There are 3 ways to turn a row about zero (a turn may also mirror it). The second row of each pair is the first, turned, with some noise. The first 30 pairs use one turn. New pairs use 3 turns, one after the other, and a turn may come again.
In the rows, 128 means zero.
Known pairs, each followed by its turns in order:
[151 124 102 168 129  65 116 114 169]
[166 111 127 127 163 134 170 165  70]
k_440

[122 147 149  94 134 172 141 160 149]
[100 125 102  86 103 144 113 148 136]
k_460

[ 91 130 127 130 126 140 172 159 135]
[100 141 120 102  88 104 137 113 135]
k_248

[107 115 146 133  94 157 140 120 127]
[128 119 109 116 140 102 124 109 168]
k_440

[149 123 188  88 155 122 184 205 107]
[149 163  74  64  86 115 116 175  78]
k_460

[ 86 115 132 133 100 168 141 133 122]
[102 153 109 126 106 124 126 100 161]
k_460

[142 157 119 131 125 147 148 133 121]
[104 141 119 120 141 156 125 132 111]
k_460

[164 125 111 139 162 149 149 135 121]
[114 116 115 138 116 134 144 132  74]
k_460

[120 121 136 112 152 158  98 155 133]
[130  96 128  89  96 118 124 109 134]
k_460

[150 163 162 104 107 140 102 151 148]
[139 108 123 139 163 102 121  93  84]
k_248

[107 128 166  91 180 211 160 140  88]
[105 126 156 135  54 134  84  82 191]
k_440

[146  93 132 143  85 186  87 132  84]
[ 97 181  99 130 124  78 151  82 143]
k_440

[105 136 129 103 165  77  98 134 114]
[102 165 135 110 180 129 103 155 140]
k_248

[122 138 124  95  90 152 126  57 127]
[177 123 139 175 130  91 157 167 127]
k_248

[ 89 133 154 143 117 160 137 146 124]
[105 124 116 141 116  81 137 100 152]
k_248

[ 91 159 145 112 163  87 167 140 163]
[144 113  69 100 173 113 120 159 141]
k_460

[137 179 124 111 146  57 149 120 166]
[142  92 160 152 162 185 115 170  96]
k_440

[178 148 113  89  81 103 144 141  37]
[170 197 159 141 123 188  85 141  79]
k_460

[168 109  99 120 125 153 153 121 119]
[170 125 144 127  86 145 119 134 113]
k_248

[ 76 107 101 123  83 154 141 162 158]
[141 130  72  71 131 124 122 146 169]
k_440

[ 73 131 105 177 139 161 148 161  77]
[ 80 149 134 145  72 118 104 106 183]
k_248

[157  99 166 161 145 112 127 177 133]
[155 140 131  98 103  92 186 141  96]
k_460

[111 125 114 114  93 119 140 178 138]
[ 97 149 143 117 109 113 145 103  85]
k_248

[155 141 122 109 184 104 163 121 109]
[117 114 195 146  99 152 123 147 110]
k_440

[106 149 156 152 102 106  70 125 149]
[ 97 121 117 164 182 127 163 112 126]
k_248

[134 173  99  34 165 151 125 127 118]
[117  88 116 101 120 175  48 147 115]
k_460

[152 125 181 117 157  90 180 195 123]
[ 93  88 124 192  85 153 137 182 148]
k_440

[113 123 109 125 122 128 174 112 170]
[151  91 141  98 148 140 140 144 152]
k_440

[154 174 110 105 163 191 124 120 124]
[131 169 174 124 107 174 123  91 148]
k_440

[112 114 173 132 155 123 170 102  96]
[114  88 127  98 115  96 116 163 170]
k_248

New pairs. What belongs after each?
[127  80 107 153 164 140  90 155 150]
[152 120  71 106 101 102  83 132 118]
k_248 k_460 k_440

[159 109 125 173 100  62 136 126 197]
[107  97  69 139 160 120 122 175 193]
k_440 k_440 k_440

[131 138 133 190  64  83 146 109 144]
[168 145 180  94 197 128 123 154 131]
k_248 k_460 k_440

[108 142  91 152  98  70 158 118 130]
[145 161 146 148  85 165  92 156 107]
k_440 k_460 k_460

[105 134 106 160  98 174 144  96  77]
[147 114 155 135 117 143  99  91 198]
k_440 k_440 k_248

[ 83 169 139 146 144 142  94 148  94]
[159  94 119  93 142  80 118 119 155]
k_440 k_460 k_248

[ 89 170 151 101 140 145 171 117  95]
[147 154 150 126  90 121  65 130 160]
k_248 k_248 k_440

[144 126 137 150 113 140 101 116  91]
[118  92 129 119 153 146  94 110 134]
k_440 k_440 k_248

[ 85 163 175 137 140 129 130  92 120]
[157 119 133  96  80 174 132 130 116]
k_248 k_460 k_248

[120 135 105 138 145 181 137 113 153]
[134 140  98 141 134 167 172 148 139]
k_460 k_460 k_248

[103 108 141  94  99 136 148 137 138]
[136 156 171 128 129 104 115 142 143]
k_460 k_248 k_440

[ 99 125 169 100 114  89 110 195 135]
[ 63 172 175 153 104 115 118 123 117]
k_460 k_248 k_440

[153 110 136 159 164  62 145 155 163]
[140  99 169 153 156  75 188 133 129]
k_440 k_248 k_248

[114 135 148  68  86 118  96 104 175]
[131 133 139  61 119 116 173 126  71]
k_460 k_460 k_248

[ 80  40 142 175  76 152 104 187 178]
[ 65 150 159  95 113  70 127 222 196]
k_460 k_248 k_440

[ 91  82 173 111 114 116  93 129 151]
[ 68 112 150 135 132 137  74 151 116]
k_440 k_440 k_440

[168 139 139 143 153 137  84 112 110]
[102 134 142 126 120 168 163  86 130]
k_440 k_248 k_248

[101 132 109  97 113 140 130 153 110]
[147 136 164 153 140 132 111 139 113]
k_440 k_248 k_440

[114 131 115 144 138  80 115 111 141]
[101 115 161 112  97 146 108 141 134]
k_460 k_460 k_248

[118 146 153 175 125 159 166 100 122]
[106 130 148  79  78 120 144 119 147]
k_440 k_248 k_440

[125 179 167 153 129 126 188 117 169]
[ 75 132 155 170 129 150 185 122 118]
k_248 k_460 k_460

[194 121  83 167 148 106 135 101 111]
[139 127 133 113 123  85 201 119 158]
k_440 k_440 k_460

[132 189 139 145 108 130  97 104 116]
[148 102 161 170 138 142 160 123 147]
k_460 k_440 k_248

[148  90 110 145 137 105  93 104 125]
[ 93 137 146 120 162 116 142  92 111]
k_440 k_248 k_248

[ 86 121  79 113 117 131  78 116 111]
[116 103 160 111  84 145  76 141 130]
k_248 k_460 k_440

[119 171  84 183 113  72  97  90  62]
[125 204 148 137 197 140 131  94 198]
k_440 k_248 k_248

[147 204 124 167 153 152 136 141 104]
[159  57 107 120 122 126 172 139 168]
k_248 k_460 k_248

[117  94 104 131 122 141  86 182 159]
[176 143  84 135 143 140 116 174 158]
k_460 k_460 k_440

[202  95 104 165 115 102 166 165 133]
[142  87 111 160 190 114  96 140 195]
k_248 k_440 k_460

[178 121 111 137  92 130 196 113 146]
[117  98  97 199 122 101 126 113  87]
k_248 k_460 k_248

[128 134 112 103 152 143 105 127 140]
[112 129 121 132  87 104 112 115 134]
k_248 k_460 k_440

